The same things were measured in two ways. Each way mixes the same 11 hidden numbers, adds some noise and spreads widely along 7 directions of its own, which tell nothing about the thing.
In the rows, 128 means zero.
Some things both ways: the first way, then the second way.
[118,122,132,148,112,83,120,118,121,114,140,119,129,100,115,154,94,131,133,147,135,133,153,140,155]
[143,124,158,117,119,121,96,110,114,125,127,146,123,119,107,129,131,107,137,145,119,154,102,159,137,126,132,152,108]

[124,129,131,146,129,144,104,135,152,132,123,145,141,124,131,127,131,132,145,85,130,136,152,145,134]
[123,170,173,107,134,159,88,131,109,127,119,149,121,141,122,144,106,162,151,115,122,140,153,129,126,129,126,128,96]

[124,141,149,142,129,129,107,138,119,123,138,121,117,133,139,147,130,142,126,128,117,156,131,130,110]
[144,134,130,122,134,121,118,119,126,118,140,139,117,140,103,130,122,114,124,129,136,132,111,134,160,130,128,124,125]

[133,146,131,134,109,108,159,132,117,139,118,134,114,105,134,142,116,157,151,122,119,125,123,134,119]
[126,116,131,127,133,110,122,133,134,138,109,128,121,111,132,120,144,134,135,109,108,126,113,132,119,139,132,134,130]

[115,152,152,111,135,135,113,141,116,124,167,110,135,121,132,127,133,133,120,142,115,140,115,123,105]
[122,119,93,113,113,133,119,131,122,142,120,114,116,122,141,139,136,151,91,142,139,112,154,103,116,106,114,129,141]

[122,118,123,136,141,99,132,151,133,154,124,116,136,130,133,109,109,105,100,158,140,124,129,130,142]
[89,126,163,132,122,181,125,132,154,131,123,132,152,112,147,125,127,127,126,101,104,125,136,132,98,132,123,132,132]

[137,139,141,124,150,131,100,130,176,143,146,142,151,114,135,108,118,144,135,93,120,141,144,103,123]
[130,144,143,125,136,130,116,138,116,125,132,144,157,128,133,130,111,140,127,138,128,137,148,124,141,127,127,135,113]

[131,129,100,146,132,166,122,139,122,117,143,150,145,136,120,121,125,161,141,114,110,143,127,159,119]
[109,112,124,141,119,139,139,139,158,126,126,108,132,124,141,115,139,119,108,116,127,117,134,119,114,127,128,129,145]

[82,132,138,144,101,103,125,105,96,108,122,110,99,135,145,157,105,151,136,158,119,133,132,152,151]
[141,141,146,97,122,110,104,120,86,117,113,146,117,140,126,144,130,151,143,164,146,149,146,145,132,108,127,142,96]

[114,116,115,127,97,152,148,141,136,114,90,140,149,157,78,107,116,140,158,134,127,113,105,167,146]
[102,111,160,134,137,137,124,118,176,116,133,168,145,141,92,126,134,85,95,83,129,142,88,130,159,135,137,114,150]

[105,121,110,111,140,158,80,139,133,112,163,115,151,147,121,112,133,141,135,128,120,130,134,144,134]
[131,150,134,127,101,115,102,137,84,146,117,96,103,117,131,139,129,151,158,143,116,147,133,140,106,115,140,139,101]

[88,116,125,122,126,118,142,143,131,140,122,119,144,145,131,119,132,139,107,176,98,129,109,135,145]
[115,146,167,129,126,133,117,133,101,142,127,138,134,138,105,140,118,147,173,116,99,148,118,142,131,144,159,119,104]

[121,145,146,135,141,133,102,143,146,158,134,129,139,140,138,103,128,112,112,106,133,132,155,131,104]
[136,115,131,144,135,131,124,130,136,114,129,120,129,133,114,118,115,101,155,130,114,150,139,147,137,123,135,126,124]

[124,136,135,120,126,111,132,135,134,147,115,124,128,131,122,94,110,132,138,122,128,107,125,103,106]
[123,132,151,128,117,135,97,129,120,135,111,126,129,110,119,140,133,147,143,119,102,149,132,137,111,126,135,145,110]

[119,143,129,127,131,141,145,150,130,140,141,129,143,125,118,110,128,137,101,150,111,141,108,133,111]
[131,128,114,142,121,134,159,132,116,150,144,110,113,136,115,137,133,162,150,120,105,99,111,118,118,164,156,113,121]

[115,139,136,148,113,117,127,128,123,135,142,127,137,105,140,140,119,128,93,153,118,149,136,142,145]
[129,125,141,126,139,129,119,109,130,124,125,163,148,147,128,140,107,132,132,145,140,127,136,128,108,123,111,132,128]

[105,110,98,129,143,158,113,136,144,127,127,132,148,161,125,105,102,122,108,161,145,126,124,163,183]
[100,144,176,145,114,138,104,156,136,136,114,96,133,118,135,111,135,147,147,95,89,125,128,140,96,156,134,140,111]

[110,116,100,135,118,144,156,141,122,129,146,134,153,113,116,114,123,141,108,170,107,136,93,160,158]
[125,141,140,121,167,139,182,121,151,103,138,172,166,125,123,140,123,110,118,82,135,144,109,132,176,131,135,107,137]

[133,145,155,131,140,110,104,142,142,150,142,136,130,107,154,100,98,103,91,110,155,150,144,111,120]
[109,106,110,161,125,150,162,146,163,127,132,113,154,113,145,112,123,121,125,134,126,107,136,114,104,127,125,124,148]

[97,122,91,111,131,160,134,145,110,108,148,114,133,144,112,130,125,155,141,167,123,121,96,161,148]
[95,131,128,125,129,142,188,125,135,136,136,132,158,110,157,146,149,137,97,84,124,115,108,120,129,134,134,117,148]

[129,115,137,143,151,109,111,149,139,140,148,119,152,128,132,122,124,130,113,164,102,156,118,108,132]
[118,119,117,147,133,120,177,150,127,142,121,106,133,111,126,111,129,127,164,119,94,127,109,140,116,147,149,111,128]

[128,137,152,157,97,101,127,104,153,137,120,113,130,118,125,135,106,126,105,161,101,134,144,120,142]
[123,114,128,128,130,121,131,123,146,108,125,123,139,145,149,124,130,117,104,137,149,118,152,129,115,116,108,136,142]

[127,147,134,96,123,143,121,148,152,145,117,121,141,145,117,96,115,125,123,133,141,110,122,121,122]
[111,136,128,135,131,132,161,128,132,141,128,137,154,130,153,140,123,144,116,114,131,115,128,118,94,136,126,120,135]

[118,133,132,141,131,130,108,150,134,137,123,134,125,139,133,120,132,138,129,119,123,150,128,124,107]
[128,133,126,130,124,142,149,124,125,134,150,130,119,137,133,136,132,138,132,132,142,99,108,117,135,137,141,120,130]

[140,142,131,114,138,132,132,150,151,160,128,119,160,148,111,102,126,139,119,155,100,118,124,99,104]
[118,138,181,128,111,141,94,110,114,149,139,141,136,145,112,146,128,161,128,117,98,112,109,133,99,168,139,146,111]

[147,144,143,112,129,133,127,143,153,150,122,127,148,134,123,132,140,153,168,108,106,115,138,123,113]
[106,131,133,104,137,130,123,143,141,132,99,125,132,119,160,112,131,129,108,102,121,130,158,124,117,121,116,127,139]

[123,146,149,99,147,138,69,163,136,136,159,117,144,150,149,111,133,131,119,119,132,159,137,124,109]
[128,147,153,144,117,111,131,131,113,140,138,126,123,129,110,130,129,125,153,119,122,136,81,142,132,144,154,125,113]

[117,116,108,146,99,127,147,126,124,118,104,122,121,131,117,131,119,143,130,147,114,117,115,155,146]
[137,141,152,131,135,122,112,124,115,126,128,132,110,131,107,133,125,121,161,106,115,147,102,151,151,136,139,124,114]

[114,157,130,127,120,127,136,134,124,137,148,129,122,105,137,119,95,110,78,141,162,138,135,153,140]
[121,146,175,134,125,162,106,114,138,123,141,145,143,133,118,155,129,149,117,92,113,128,117,134,121,153,128,141,111]

[97,132,110,124,119,130,153,136,98,120,154,118,123,114,143,146,125,162,95,176,101,143,102,153,141]
[117,139,127,129,139,130,166,130,129,129,139,128,148,122,137,138,133,128,119,97,126,130,119,124,147,130,143,116,137]

Other things, the second way, with their names:
<234>: [101,108,123,139,120,117,135,153,147,136,101,102,132,114,141,105,139,118,128,114,108,132,136,129,103,121,129,123,142]
<159>: [117,105,95,127,139,134,136,135,135,125,118,149,138,119,126,124,109,110,138,166,151,139,148,113,139,78,120,113,152]
<47>: [121,111,122,141,138,130,164,122,118,134,120,143,135,127,118,143,127,138,168,124,105,135,111,143,110,138,135,113,126]
<52>: [108,124,111,120,151,169,151,127,176,114,135,148,163,112,157,117,108,104,79,126,156,102,144,102,131,100,85,119,170]
<589>: [109,104,130,129,123,142,105,129,151,146,136,147,148,121,145,117,130,142,99,147,133,83,127,95,119,133,121,141,153]
<418>: [113,102,104,133,110,137,150,126,133,146,123,104,103,120,151,124,147,146,135,140,127,86,118,118,85,129,125,126,146]
<619>: [108,125,140,120,112,149,112,129,138,134,132,125,130,132,148,133,137,146,98,124,135,104,140,111,112,130,123,139,135]
<463>: [120,175,178,128,127,143,95,127,106,130,124,152,126,134,109,164,115,149,150,88,123,170,116,138,139,125,142,125,98]
<554>: [106,127,118,137,129,137,174,127,145,144,142,134,153,133,145,136,126,135,107,113,134,107,117,105,113,135,139,112,152]
<133>: [111,129,137,142,136,139,134,124,136,147,132,141,143,130,130,134,108,124,148,120,119,122,112,123,105,131,132,119,143]
<487>: [139,142,113,95,147,148,156,129,128,115,134,126,121,111,153,127,137,137,106,112,136,107,139,125,158,128,114,125,127]
<388>: [102,152,158,119,104,137,94,153,107,138,93,82,96,105,152,122,143,173,153,108,101,123,139,143,86,129,111,140,107]
<677>: [102,128,166,133,122,160,107,117,137,125,124,132,140,115,128,147,132,132,138,99,109,139,122,141,113,122,122,142,131]
<255>: [125,121,131,124,132,104,131,136,141,123,107,140,145,128,118,121,128,123,111,128,126,146,132,129,120,128,126,130,127]
<505>: [124,118,129,132,117,131,99,134,130,136,127,138,122,128,133,118,122,128,124,155,141,111,121,121,117,121,114,134,129]
<6>: [127,130,133,120,139,133,148,129,137,117,136,129,146,122,142,125,134,115,115,113,129,132,135,133,153,129,138,130,127]
<435>: [105,100,134,151,116,117,166,140,131,139,146,89,142,104,144,106,156,113,148,111,98,104,86,143,140,147,154,132,150]
<696>: [109,120,108,161,128,140,187,148,147,113,132,80,145,110,166,133,151,129,119,77,115,120,139,132,122,132,129,118,141]
<283>: [119,110,121,142,137,121,202,121,146,113,148,124,136,125,128,128,153,95,135,96,133,130,84,140,163,131,161,109,147]
<714>: [113,151,155,145,123,147,156,130,130,116,135,109,145,127,130,151,133,141,134,89,115,141,127,139,120,133,138,123,117]
<290>: [124,133,122,122,147,116,133,143,122,126,102,144,136,122,133,120,106,128,159,146,135,149,149,130,123,101,122,116,127]
<376>: [107,113,126,151,134,141,159,153,161,110,111,95,139,116,139,109,134,104,144,94,102,147,151,142,120,123,135,117,136]
<452>: [123,144,105,139,137,138,161,142,107,147,123,146,143,118,154,141,100,163,161,157,136,115,138,114,91,121,120,109,119]
<271>: [141,125,125,118,132,116,146,127,121,131,128,142,136,135,125,118,123,125,125,151,127,120,124,134,123,144,130,128,116]
<456>: [113,146,146,108,121,143,132,133,129,127,113,113,106,120,135,133,150,163,120,94,115,113,122,129,113,141,125,126,118]
<585>: [129,120,122,130,139,129,166,127,121,132,132,141,140,118,127,133,138,141,138,118,110,118,108,133,134,150,137,120,124]
<206>: [139,157,175,120,123,120,99,127,106,125,122,111,107,121,116,150,149,163,158,88,101,151,124,146,140,143,159,149,95]
<596>: [140,125,101,119,132,139,148,139,140,107,121,107,114,109,165,116,139,118,113,132,149,122,156,128,134,108,114,134,128]
<134>: [107,123,117,141,138,90,147,150,135,142,111,118,127,123,136,120,138,112,133,84,122,143,107,126,142,126,150,107,150]
<352>: [129,182,144,118,123,153,136,150,105,138,129,126,115,132,124,139,119,182,143,110,119,123,137,117,120,152,148,112,89]
<316>: [140,118,151,141,102,133,64,130,113,147,132,152,122,136,108,121,111,136,142,186,127,125,120,128,105,139,135,151,96]
<611>: [117,97,107,132,125,146,148,114,140,120,134,154,156,130,150,143,127,125,103,161,159,115,146,114,114,98,112,130,147]
<194>: [128,131,130,115,115,131,81,139,118,145,110,117,121,117,131,128,122,151,128,151,121,134,164,113,110,109,131,147,121]
<370>: [107,124,127,115,144,169,149,134,178,102,143,130,150,122,159,106,127,85,75,104,153,114,148,114,162,106,111,122,161]
<584>: [146,133,117,140,126,122,105,124,114,134,134,117,114,151,98,142,105,141,145,147,124,130,143,123,122,128,128,123,119]
<172>: [126,153,123,123,132,135,155,141,116,119,130,92,110,113,141,127,133,141,146,110,126,121,127,136,142,123,126,120,123]
<384>: [159,112,121,123,141,101,112,115,130,125,145,130,121,130,118,117,129,107,130,146,133,117,117,131,163,133,135,146,136]
<371>: [115,121,134,143,121,127,126,135,126,138,133,138,147,134,127,136,131,142,119,121,122,124,122,120,128,139,138,127,127]
<84>: [127,104,108,148,134,133,152,113,135,146,151,150,143,144,118,130,105,115,142,158,136,100,103,115,116,136,134,112,149]
<712>: [128,105,112,165,93,105,106,138,113,163,143,87,104,136,109,115,130,127,145,156,109,101,94,128,108,151,144,132,130]
<605>: [120,136,139,128,121,143,104,126,121,132,129,157,132,159,104,142,105,152,136,161,147,127,142,108,121,115,134,117,120]
<15>: [124,136,148,124,122,120,94,137,135,127,114,121,110,122,115,123,140,131,116,101,122,136,115,132,136,132,127,135,122]
<112>: [114,133,135,152,119,112,122,153,146,130,113,78,111,123,117,114,138,129,138,89,105,134,122,131,117,135,139,124,134]
<293>: [128,128,111,128,134,118,115,143,141,116,114,110,136,115,153,109,119,122,105,140,139,127,163,122,120,105,97,137,139]
<198>: [133,126,130,105,137,125,130,129,136,114,129,128,128,128,142,123,146,131,102,110,130,119,142,125,155,135,131,135,129]
<648>: [111,102,126,148,111,130,132,129,144,135,130,130,131,149,123,122,126,123,125,149,135,113,125,119,96,131,137,123,138]
<296>: [91,130,155,151,107,149,154,130,147,120,127,114,124,144,134,146,149,136,128,86,131,128,112,131,99,134,145,114,130]
<381>: [121,155,111,122,144,154,158,141,116,148,141,131,138,139,132,136,102,165,135,126,126,100,143,99,130,140,132,99,129]
<629>: [134,137,131,112,120,146,113,122,106,137,131,142,114,147,145,138,120,152,128,151,142,110,143,124,109,135,120,129,106]
<357>: [142,130,106,131,149,129,151,132,130,109,131,137,157,116,147,128,110,122,125,147,142,131,156,127,139,111,106,130,127]
<335>: [102,149,159,106,117,178,111,115,131,125,137,150,137,131,135,153,125,152,100,122,144,118,139,113,125,112,117,130,129]
<221>: [135,140,112,130,116,144,135,117,88,156,144,134,98,135,89,164,120,169,165,144,119,116,100,118,131,134,152,106,116]
<649>: [148,119,142,134,130,123,115,110,111,124,164,160,132,162,108,137,121,138,134,159,143,100,103,128,158,153,132,129,117]
<560>: [132,128,126,113,141,136,134,129,130,112,116,124,131,125,141,121,119,115,134,134,128,143,160,141,130,110,119,130,126]
<593>: [107,142,171,129,120,130,106,129,149,123,137,111,129,124,126,124,145,115,111,81,124,135,108,129,153,126,147,138,138]
<470>: [99,143,169,122,140,132,102,136,150,120,101,140,146,119,143,129,129,142,120,86,118,138,138,127,113,124,112,137,134]
<139>: [136,128,147,121,132,137,84,107,126,123,134,146,101,148,113,147,125,145,148,129,138,119,126,125,137,124,126,136,128]
<60>: [138,132,103,140,128,97,144,150,110,146,131,82,109,115,123,109,131,130,147,120,107,114,108,131,141,145,137,117,131]
<578>: [104,121,153,129,115,139,132,117,118,140,132,127,136,120,133,141,136,127,152,125,115,139,111,140,114,119,150,134,133]
<220>: [134,118,129,134,107,125,77,124,108,160,131,126,101,121,114,127,123,150,151,162,119,104,105,123,107,135,127,143,122]
<34>: [139,158,141,101,147,124,111,132,109,118,108,153,121,138,132,131,110,130,141,124,139,160,154,137,146,111,126,121,105]
<502>: [126,122,129,123,131,123,150,133,108,129,120,102,112,117,124,126,141,133,172,121,102,133,119,151,134,132,143,121,123]

Some of these things the first way, each followed by its name:
[141,146,134,113,136,153,98,142,121,136,147,119,126,138,158,101,133,129,133,97,130,121,133,138,103] => <172>
[149,152,141,120,148,141,97,135,144,142,171,125,142,114,159,115,125,133,109,114,119,145,142,119,118] => <293>
[83,110,111,116,136,150,128,157,93,128,129,128,133,151,146,97,148,137,124,138,114,122,93,152,120] => <159>
[109,133,133,154,112,107,152,126,99,128,113,116,95,123,135,146,115,137,136,141,124,129,117,146,121] => <47>
[119,140,120,90,147,131,121,143,144,157,146,117,151,141,142,98,123,136,137,128,126,97,144,134,135] => <435>
[127,129,153,142,101,111,130,125,138,131,113,116,126,122,136,122,110,127,92,163,107,139,114,109,132] => <112>
[119,143,130,140,123,115,146,135,92,140,117,115,97,141,161,143,121,151,114,143,111,127,129,135,99] => <560>
[107,128,111,152,128,137,149,130,131,135,128,128,123,145,130,121,118,154,107,173,102,145,104,146,137] => <649>
[116,150,155,126,95,128,103,133,138,131,148,117,137,129,130,103,113,113,104,121,132,146,145,168,132] => <296>
[101,143,114,101,116,155,139,148,117,121,139,134,142,125,123,128,123,145,109,147,128,130,114,157,141] => <554>
[119,126,123,147,139,177,105,145,135,128,145,130,155,153,118,105,150,139,98,153,86,148,107,122,103] => <584>
[105,122,83,129,103,158,160,140,107,112,140,145,153,109,112,134,125,151,105,153,114,125,113,188,160] => <84>
[82,103,91,147,157,170,127,149,129,118,116,129,124,191,113,115,130,160,133,175,116,148,77,139,133] => <371>
[98,125,104,139,143,129,161,145,86,129,131,115,106,148,138,129,117,152,116,189,117,140,82,141,123] => <585>
[164,161,145,100,101,122,148,131,137,153,119,136,135,98,151,109,119,149,147,84,113,98,141,127,111] => <470>
[122,124,109,157,110,136,131,110,139,106,124,147,129,114,106,150,109,161,157,111,122,132,140,161,152] => <619>
[122,139,102,156,128,159,122,123,137,122,152,166,160,99,110,157,135,169,148,100,101,144,156,153,141] => <384>
[132,114,97,136,156,158,121,142,149,146,127,129,141,161,122,67,121,136,116,147,112,116,95,97,110] => <357>
[146,152,138,86,139,119,131,163,117,162,175,118,137,96,182,83,131,130,83,122,118,137,108,115,95] => <452>
[104,141,130,89,93,135,167,144,133,135,107,116,131,135,128,119,136,158,135,150,103,106,93,148,136] => <134>
[138,115,105,156,153,138,99,150,126,140,137,123,139,152,128,112,148,146,149,119,102,130,129,119,95] => <677>
[116,105,93,148,108,136,145,131,98,107,114,129,117,136,123,129,124,163,141,140,102,118,105,153,128] => <335>
[108,148,146,108,95,110,150,127,126,136,129,122,126,105,147,129,111,128,112,129,132,123,134,163,150] => <34>
[119,118,118,116,147,150,115,151,144,131,147,109,155,159,118,101,130,137,99,176,101,134,104,122,123] => <712>
[111,123,122,133,116,132,106,132,147,122,153,138,165,107,124,138,131,143,113,135,104,150,147,147,160] => <593>
[136,93,107,174,145,149,90,137,141,108,108,145,134,136,112,136,124,122,151,114,143,144,125,123,147] => <52>
[120,131,157,127,125,74,96,137,154,150,143,113,158,107,127,131,136,129,134,124,99,131,165,101,120] => <578>
[110,108,114,169,130,122,132,133,135,125,118,116,121,154,114,142,120,142,120,180,109,151,108,133,140] => <629>
[129,150,130,117,145,143,119,149,112,132,151,128,134,145,137,131,118,156,131,135,118,148,131,141,108] => <271>
[112,113,109,119,133,157,113,151,135,135,137,138,171,143,127,83,141,131,132,132,106,119,111,147,146] => <290>
[113,143,107,114,100,151,147,135,92,121,141,125,133,119,122,115,115,133,127,131,138,102,122,188,144] => <418>
